All groups share one centre, and each spreads out both ways along 11 directions, with some noise.
In the rows, 128 means zero.
Some rows, each with its group after it:
[176 144  89 137 173 141 115 174 127 190 150 134 141 136 137 147 151] -> Zod
[103 158 122 150 144 171 160 122 171 118 142  77 129 131 129 107  98] -> duned
[130 131 138 165 128 158 159 138 115 176 130 110 124  75 149 132 140] -> Detem
[122 120 101 157 100 140 173 127 176 128 116 120  65 138 127  76 139] -> bap
[137 144 105 120 170 111 161 124  97 203  80 175 160  77 140  51  93] -> Detem
[ 78 108 154 112 138  89  82 168  91 122  99 108 186  81 133 165 147] -> duned
[103  95  84 158  94  81 129 190  79 158 151 132 119 153 132  89 186] -> pif
[135 128 157 127 146 175 144 164 136  69 103  69  97  98 121  85 103] -> nerak
[167 113 212 101 125 126 150 117 154 134 125 134 126 102  68 108 148] -> buzef
[122 124  92 160 164 150 106 132 180 139 158 113 113 135 142 139 113] -> rutip
[ 54 148  83 215 169 134 146 166 104 129 121 116 137 101 135 137 117] -> bap
[108 117 114 161 135 134 152 131 117 118 143 119 128 151 126 110 129] -> Zod
[128 180 128  88 122 133 167  71 115  92 111 158 144  68  91 130  80] -> Zod
[147 112  96 162 185 136  70 148  84  73 206 137 148 118 118 114 165] -> nerak
[113 124 120 135 133  93 136 171 127 196 111 159  93 146 191 116 150] -> nerak
[130  78 161 168 140 123 105 156 119 116 118 116 101  96 104  92 109] -> duned
[120  78 136 108 190 100  92 120 168 140  87 174 125 104 143 142 143] -> bap
[ 92 149 173 182 153 152 124 133 166 125 151  98 129 149 156 129 152] -> buzef
[ 65 193  99 176 149 124 109 140 141 146 162  85 199 166 120 117  91] -> Zod
[138 104  60 152 150 137 185 125  96  90 112 166 113 187 111 121 162] -> rutip
[135 128 132 107 130 156 174  86 126  88 124 129 127  94 113 103 119] -> buzef
[134 137 142 110 127 117 176 118  78 136 108 143 170 104  74 152 112] -> pif
[158 114 108  77 170 134  99 131 132  76 150 137 138 144 136 125 162] -> bap
[ 91  87  94 139 133 120 107 135 169  94 141 110  75 108 132 108 119] -> pif
[ 84 133 157 152  97 102 135 153 107 148  77 127 125  90 149 104 143] -> bap
[123 154 139 174 133 128 126 207  86 104 147  95 123 146 105  90 147] -> duned
[149 147  89 143 167 121  75 201  98 124 162 114 135 123 118 127 133] -> buzef
[101 131  19 112  90 163 178 109 151 109 127  84 124 122 137 150 137] -> rutip
[125 106  72 144 141 132 132 169 126  47 171 122  61 179 126  93 172] -> duned
[102 107  67 113 197 109 149 156  80 122 144 147 165 113  95 152 117] -> duned
[ 92 121 103 148 138 125 193 103 167 158 150 148  87 164 157  60 118] -> nerak
[142 111 131 154 101 122 107 131 128 141 153 125 133 153 137 109 191] -> rutip
[122 136 130 152 134 102  73 217  73 142 118 105 158  94 114 162 148] -> rutip
[118  85  51 158 109 140 153 142 141 102 111 109  96 160 109 146 157] -> rutip
[144 166 119 108 156 169 154  93 114  67 154 131 128 103 118 143  95] -> pif
[144 208 112 125 165 136 146 168 127  88 159 148  79 134 159  43 144] -> buzef
[150 144 137 155 104  97 125 192  67 189 119 141 145 124 126 121 177] -> nerak
[136 151 112 178 153 158 149 167 112 171 155 108 136 121 122 186 149] -> Detem
[111 125 123 137 158 140 114  64 181 154 105 152 152 127 174 140 131] -> rutip
[ 66 123 175  91 137  82 112 102 103 150  94 160 170  99 203 120 135] -> Detem
[171 133 121 140 165 151 106 174  99 117 122 115 158 121 100 146 146] -> nerak
[ 67  76  89 119 154 101 139 128 104  76 123 159 104 157 168 133 153] -> bap
[ 72  97 122 150 138 103  97 152 114 116 132 127 125 150 180 137 163] -> buzef
[161 140  90 101 130 148 187  68 123 116 116 186  80 117 152 111 107] -> bap
[172  90 103 170 143 176 173 130 132 165 135  98 131 116  84 108 113] -> Detem
[108 141  58 145 116 136 126 157 170 132 139 108  76 107 152 119 127] -> rutip
[141 166  98 139 186 150 150 107 112 145 166 156 150 111 144  98 113] -> nerak
[124 116 141 127 161 161 133  72 171 124 104 118 158 113 133 135 109] -> rutip
[140 118  96 112 175 117  85 193 136 150  91 119 168 169 158 100 182] -> Zod
[110 110  81 149 187 163 142 145  63 129 170 125 136  68 201 141 147] -> Detem
[139 174 103  96 180 111 143 143  80 124  77 180 167  91 120 105 113] -> Detem
[ 96  99 144 121 119  81  85 172 146 132  84 138 105 105 145 135 170] -> duned
[115 158 142 117 100 108 116 130 103 170 119 134 174  93 166 122 168] -> rutip
[ 76  85 143 142 154 101  92 164 128 148  97 109 154 125 175 107 151] -> pif
[132  70 139 157 159 126  98 133 165  87 137 120 115 142  92  83 159] -> nerak
[ 86  94 170 131 145 158 114 121 107 124 130  68 186 128 181 130 121] -> pif
[ 97 117 134  95 198 105  84 162 153  91 162 125 111 130 147 105 105] -> buzef
[151 173 101 163 174 171 164 130 157 168 148 112 145 145 111 104 101] -> nerak
[172 138  89 111 141 162  93 156 127 121 193  80 153 100  99 163 134] -> rutip
[104 169  99 141 160 134  78 192 120 132 140  96 141 138 173 172 128] -> nerak
[106 123 118 113 198 119 102 127 110 142 117 148 185 124 161 169 125] -> pif
[140 155 165  77 178 151 106 110 134 128 129 102 204 101 135 140  97] -> bap
[137  86 150 102 164 133 111 152 141 122  70 127 129 106 160 109 155] -> Zod
[174 141 115 158 134 136 132 161 140 199 155 141  86 103 137 127 141] -> Zod
[ 84 136  86 119 131 110  89 155 100  94 160 112 143  70 154 123 143] -> duned
[159 116 112 112 176 139 145 136  86  84 156 144 144 132 101 102 139] -> bap
[115 187  76 140 213 144 182 178  94 129 118 150 137 115 118 165 113] -> Detem
[155 137 138 125 176 145 110 157 112 146 117 137 120  82 164 126 119] -> nerak
[131 173 129 113 156 115 172 118  84 133 163 174 149 154  92 184 109] -> pif
[ 80 121  88 167 169 120 106 172 116 148 189 107 147 182 156 141 130] -> buzef
[192 156 153 112 108 166 135  98 105 129 155 131 113 100 128 115  84] -> bap
[118 117 176 148 128  89  99 101  98 164 128 180 152  47 143  79 148] -> nerak
[ 68 171 116  87 137  96 137 125  91 121 102 160 154 118 197 129 140] -> nerak
[175 117 146 135 144 145 136 126  95  86 120 159 104 152 132  99 148] -> duned
[181 146 116 128 135 122  90 172 144 174  96 132 145 110 106 132 157] -> Zod
[116 134  77 113 144 109 140 128  93 124 154 178 110 148 199  97 171] -> pif
[173 163  97 111 188 188 176 155  94 136 153  93 180 134 110 127 120] -> Zod
[133 132 158 130 147 139 112 152 108 107  97 110 158  91  98 176 134] -> Detem
[105  88 156 133  98  90  99 173  98  87 114 122 105 127 133 102 179] -> Detem
[117 108 153 142 125 145  57 131 162  76 129  90 106 105 161 127 142] -> duned
[120  48 103 155 178 110  98 131 123 121 131 164 100 140 131 175 132] -> bap
[163 100 135 191 145 162  69 164 170 132 130  85 108 101  97 152 132] -> Zod
[136 110  87 108 162 118  66 110 185  66 139 144 105 169 118  91 113] -> Detem
[165 136 132 163  96 129 130 142 129 168 122 142 112 111 114 120 175] -> buzef
[158 192 117 161 132 144 123 151 162 126 122 129  86  72  99  88 118] -> pif
[159  97 130 145 115 125  94 160 103 139 117 117 145 100  94 159 154] -> pif
[132  96 143 123 210 145  99 133 117  62 156 126 136  99 110 108 111] -> bap
[135 145 108 202 115 118  98 176 105 155 136 112 157 152 100 122 164] -> Zod
[ 73 107 118 106 146 119 157 141 104  81 174 115 108 153 158  99 121] -> Zod
[153 135 120 173 153 126 125 150 141 172 134 153 105 142 123 111 134] -> rutip
[140 159 100 114 142 135 153 103 138 152 102 159 129  67 126 117 107] -> pif
[165 124 112 134 113 113 132 166  90 172 147 127 147 115  78 120 140] -> buzef
[121 105 156  98 181 136 155 145 119  61  77 122 148 152  91 157 131] -> duned
[120  94  80 104 206 123 153 118 141 113  98 167 128 145 119 126 102] -> Detem
[ 95 132 113  92 166 118 147  94  99 105 160 160 147 133 138 177 102] -> pif
[117 170 109 142 211 153 135 151 162 149 150 125 111 143 183  84 102] -> nerak
[123 129 164 151 177 180 130 116 135  28 133 110 138 159 139 156 182] -> buzef
[115 135 174 153 156 143 149 107 139 180 125 121 169 128 128 107 101] -> rutip
[122  96 123 132 129 131 182 104 160 135  74 135 124 158 117  72 131] -> Zod
[121 136 151 158 116 143 191  93 125 180  86 139 155 124 138 131 142] -> buzef
[140 122  73 151 145 130  92 129 111  86 137 158 128 159 158 138 194] -> rutip
[ 67 101 131 120 168 107  86 129 138 105 145 139 123 139 195 200 157] -> Detem
[116 159  87 124 120 158 168 102 156 123 144 114 119 127 149  99 130] -> duned
[138 199 126 132 161 134 182 145 170 160  89 164  96 148 139 104 131] -> duned
[181 170 125 134 159 142 122 126 175 118 156 167  73 121 134 102 168] -> buzef
[136 140  90 166 102 154  99 127  88  94 176 106 141  89 132 151 167] -> buzef
[100  79 115 160 159 116 121 181 175 122 118 101  89 124  78 126 115] -> duned
[ 87 135 159 171 152 132 119 175 134 152 131  69 175 117 110 108 122] -> bap
[143 163  90 191 125 161 107 150 147 154  84 111 133  72 108 180 127] -> bap
[144 112 171 148 130 124 148 126 132 122 161 152  89 204 111 161 139] -> pif
[180 123  88 170 183 151  82 175 136 180 128 119 172 151 113 170 159] -> Zod
[ 88  80 158 162 107 140 200 148 126 135 134  89 103 166 111 161 155] -> Detem

New rows, each followed by its group:
[107 118 131 185 150 148 113 138 170 155 144  85 130 133 116 136  98] -> Zod
[144 115 142 175 127 134 102 166 117 137 171  99 110 133 112 112 122] -> bap
[113 125 164 120 119 117 139 119 128 138  37 151 121  72 152 105 126] -> buzef
[112 164 139 148 154 126 197 158 129 146 130 143 111 183 149  68 144] -> buzef
[132  65 134 111 146 133 145  96  69  76 131 146 136 129 131 103 127] -> duned
[ 95 123 142 107 188 105 111 158  76  88 122 138 182 151 148 108 157] -> nerak
[ 66 142 152 154 109 140 173 147 110  96 103  75 136 105 123  79 114] -> bap
[137 120  67 129 176 123 209 128 113 175 119 195  95 137 149 124 142] -> Detem
[ 61 108 137 106 158 103 134 147 123  94 107 114 146 171 165 124 134] -> nerak
[131 138 115 142 165 149 109 168 127  61 103 109 112 113 144  60 155] -> pif
[168  83  84 124 182  93 134 129 142 165 100 218  83 125 119 138 139] -> duned
[108 155 142 100 132 135 134  93 136 135 140 122 156  95 171 101 126] -> rutip
[ 79 138  91 170 120  94 117 209 118 119  87 131  57  97 152 106 129] -> rutip
[ 97  96 128 106 151 104  77 140 135  86 157 134 101 121 177 115 152] -> rutip
[158  85 155  82 157 167 201 120 136 125  98 119 104 100 131 103 117] -> Zod
[ 86  89 175 129 133 129 156 118 132 136 116 103 163 160 112 193 130] -> Detem
[112 114 110 200 163 100  71 172 148 181 151 147  94 122 154 134 140] -> bap
[150 173 219 172  94 127  93 171  88 168 131 103 157 109 127 148 147] -> pif
[146 170 133 171  89 142  77 160 115 144 148 108  80  22 160 120 122] -> nerak
[133 155  63 145 157 119  91 189  67 144 140 129 172 108 168 102 181] -> pif
[103 111 120 130 131  97  81 146 115 149 201 117 146 114 134 132 132] -> buzef
[153  93 112 148 133 164 141  98 131 148 160  98 157 150 105  87 112] -> Detem
[147 100  80 145 165 118 106 179 140 176 125 121 125 145 102 135  97] -> buzef
[ 93 108 135 119 149 126 141 120  95 151 126 116 187 123 145 146 117] -> pif
[156 131 120 138 114 125  54 161 109  98 120 125 115  59 126 162 157] -> nerak
[147 131 140 142 132 145  63 134 142 121 119 107 143 101 143 160 145] -> duned
[185  81 106 154 130 124  94 175  92 133 115 126 134 117  76 108 159] -> Detem
[115 177  77 157 136 124 149 164 143  91 149 123  82  97  81  75 109] -> pif
[136 119 140 187 120 153  99 161 163 122 105  78 110 113 107  90 139] -> Zod
[118 134  74 158 156 110 128 165 154 129 142 157  67 160 164  69 163] -> pif
[130 181 132 175 140 135 114 147 136 174 147 125 132 113 151  95 130] -> rutip
[194 167 165 177 151 144 126 170  82 133 114 159 103 109 111  75 125] -> duned
[136  47 144 135 130 137  99  89  96 105 141 127 140  98 136 118 117] -> duned
[160 183  99 138 192 196 162  82 171 106 150 136 123 117 135 126 108] -> buzef
[134 130 148 140  90  78 150 163  92 138 133 160 104 137  64 144 149] -> pif
[150 102 158  96 148 114 129 135 114 110 163 146 106 123 130  85 140] -> rutip
[130  77 115  73 127 108 100 104 146 113  91 154 127  96 149 165 161] -> rutip
[ 89  68 141 142 174 155 125 124 167 110 115  81 141 152 157 111 112] -> pif
[171 170  64 116 152 126 124 162 110 154 196 161  96 120 142 147 146] -> Zod
[155 115 130 130 169 157 160 129 115 166 127 146 113  99 162 133 134] -> Zod
[107  75 139 136 117 156 157 105 107 101 170  84 145 163 132 123 140] -> Detem
[154 109 113  93 165 160 147 100 144  66 123 135 116 117 111 109 123] -> bap
[184 159 110 132  88 142 130 164  93 136 158 110 130 155 109 117 167] -> bap
[ 89  95  67 106 143 109 145 189  76  81 117 113 114 123 118 157 126] -> rutip
[ 71  87 135 177 115 120 125 156 116  80 127  81 140 176 110  86 146] -> Zod
[140 165 138 165 128 120 129 194  67 128 131 113 158 135 103 102 166] -> pif
[131  97 114 178 163 104 109 136 110 135  91 185 127 172 141 143 173] -> rutip
[164 121 171 170 135 187 160 107 161  95  95 103 130 134  89 151 160] -> buzef
[102 138  84 133 147  95 151 154 134 126 111 155 105 111 108  84 130] -> pif
[108 156 187 161 138 119 120 146 144 191 104 127 149 183 179 139 142] -> duned
[162 160  55 107  90 123 136 151 127 210 182 122 137 111 135 147 168] -> rutip
[ 99 130 110  83 190 129 136 174  68  97 120 130 150 153 191 157 130] -> nerak
[137  86 177 165 181 122 106 171 100 126 170 114 138 117  84  88 113] -> bap
[ 58  94  93 121 164  99 122 132 141  97 141 128 121 125 126 135 106] -> pif
[ 81 129  96 117 150 102 113 137 123 131  98 125 159  40 102 133  97] -> pif
[124 133 129 136 175 143 136 122 122 143  66 135 185  73 102 174 113] -> bap
[165  97 114 172 177 157 141 122 161 124 152 142  71 109  90  90  95] -> bap
[ 86 147 131 156 155 139 136 172 109  60 116 107 108 153 166  84 147] -> buzef
[128  70  80 102 160 115 111 141 155 106 152 138  79 140 133 150 134] -> rutip
[100 177  76 158 117 114 121 151 126  78 176 132 102 158 141  52 179] -> nerak
[131 135 109  86 168 143 120 138 160  90  90 109 180 116 113 136 171] -> bap
[183  98 105  87 167 140 116 181 163 155 132 108 113 144 114 142 148] -> Zod
[150 144 118 109 154 193 155  91 114  93 121 100 162  78 134 114 100] -> pif
[131 129 166 143 132 159 156 168  86  98 103  96 138  82  96 203 156] -> Detem
[138 122 110  65 154  92  87 138 120 116 109 156 167 122 102 180 134] -> Zod
[149 129 116 123 141 143 150 154 134 109  67 124  95  95 105  79  99] -> buzef
[162 155 140 112 102  98 133 125  78 207 144 184 132 139 168 122 142] -> bap
[111 144 120 170  42 152 166 135  85 113  94  98  97 107 130 143 119] -> bap
[ 84 153  95 147 182 108 148 179 128 171  99 139 117 163 181  84  97] -> buzef
[ 83  72 124 110 121 107 181 119  84 118  51 143 168 146 122 158 146] -> rutip
[108  78 100 123 144 148 155 106  70  97  86 116 187 126 119 173 122] -> buzef
[119 104 145 114 103 107 141 147  80  89  90 122 163 135  91 126 170] -> nerak
[ 91  99 169 127 101 110 157 164 106 122 144  92 106 127 124  99 126] -> Zod
[174 106 127 173 162 119 138 151 126 245 140 162 124 138 128 117 144] -> nerak
[116 110  79 147 194 144 152 149 144 111 112 121  99 106 121  60  83] -> Detem
[ 93 134 118 148  76 131 126 109 120 116 188 101 112  82 149  87 135] -> buzef
[ 96 112 143 149 106 101  92 186 137  96 122 109  90 150 153 110 181] -> duned
[139 114 108 168 162 158 107 137 153 110 155  93 149 146  81 140 127] -> nerak
[132 142 134 132 164 169 156 143 135 131 101  77 177 128 112  91 111] -> Zod
[118 168  86 183 150 150 132 107 172 146  98 127 161 154 120  86 116] -> Zod
[124 108 138 145 170 126 119 146 145 152  95 135 138 143 155 116 145] -> pif
[ 82 192  66 102 169 129 141 127 106  74 155 148 132 144 191 106 134] -> nerak
[ 90  85 106 185  95 111 143 172  72 117 116 116 117 154 119 153 157] -> bap
[151 168 120 137 172 142 175 132 124 109 123 160 115 160 114 101 134] -> pif
[120  88 152  85 143 145 224 105 118 123 107 125 114 128 122  97 109] -> Zod
[121 172 145 129 116 122 115 129 100 163 124 138 169 143 186 137 165] -> duned
[128 149 174 148 161 151 175 135 112 101 113 125 107 150 133  66 100] -> duned
[112 111  89 122 178  95 164 157 123 152 123 173 118 180 127 140 153] -> duned
[100  80  87 170 127 120 135 118 125  92  54 163 117 169 144 144 177] -> rutip
[131  90  92 115 177 145 132 136 106  48 141 135 118 173 137 122 158] -> pif
[120  85 158 108 129  95 145 158 132 179  70 144 121 131 162  90 166] -> Zod
[134  96 157 135 146 144 166 107 154 162  80 157  74  80 186  89 136] -> Zod
[111 148 103 134 195 148  95 131 125 115 160 131 145 144 204 130 137] -> pif
[ 87 129 128 177 154  86 133 150  79 179 108 179 128  90 157 124 131] -> bap
[132  88  89 143 107 123  88 143 146 129 136 112  94  78 111 139 134] -> pif
[120 114 116 136 166  94 132 223  75 119 120 132 125 196 117  96 153] -> buzef
[201  90 101 119 128 110 100 179  92 146 164 147 116 137  85 153 186] -> rutip
[109 166  87 108 161 137 160 130 180 133  95 130 121 168 153 126 117] -> nerak
[175 137 168 170 110 128 110 159 133 201 127 117 146 106  94 119 146] -> rutip
[138 176 107 154 134 134 165 165 137 201 131 134  97 139 161  93 127] -> nerak
[162 124 134 127 143 134 112 118 111 125  72 152 170  90  93 159 140] -> Zod
[103 107 111 170 154 177 185 112 120  86 172 100 100 148 137  92 112] -> Zod
[125 104  84  69 152 138 142 105 136 131  89 134 156  88 126 191 113] -> rutip
[164 117 135 177 166 169 129 169 139 104 150  78 143 151  61  91 135] -> nerak
[114 116 111 148 131 105 112 137  98 104  87 167 133 139 162  88 185] -> Zod
[137 126  80  97 140 159 117 117 152  53 130 106 134 131 128 167 161] -> duned
[172 162  67 142 100 145  90 142  95  79 182 130  99  64 124 106 162] -> buzef
[135 153 145 135 156 131 178 158 107 143 103 137 147 184 114 134 145] -> duned
[193 132  69 157 136 153 109 157 199 146 144 124  72 144  98 110 146] -> Zod
[109 114 145 181 144 162 158 106 161 146 110  92 150 131  91 120  89] -> Zod
[134 101 100 117 126 143 160 138  71  56 155 113 143 131  63 142 135] -> pif
[140 133 107  85 150 123 155 163  82 136 140 119 184 158  99 137 138] -> Zod
[ 98 138 155 194 111 132 150 104  98 144 107 125 174 111  90 126 111] -> Zod
[140  80 144 107 182  98 123 120 105  97 127 199  91  97 139  78 140] -> bap
[124 139  82 141 181 188 165 115 141 103 170  88 129 145 130 136  82] -> nerak
[125 166 155 174  74 152  90 143 140 151 167  75  94  69 172  95 125] -> pif
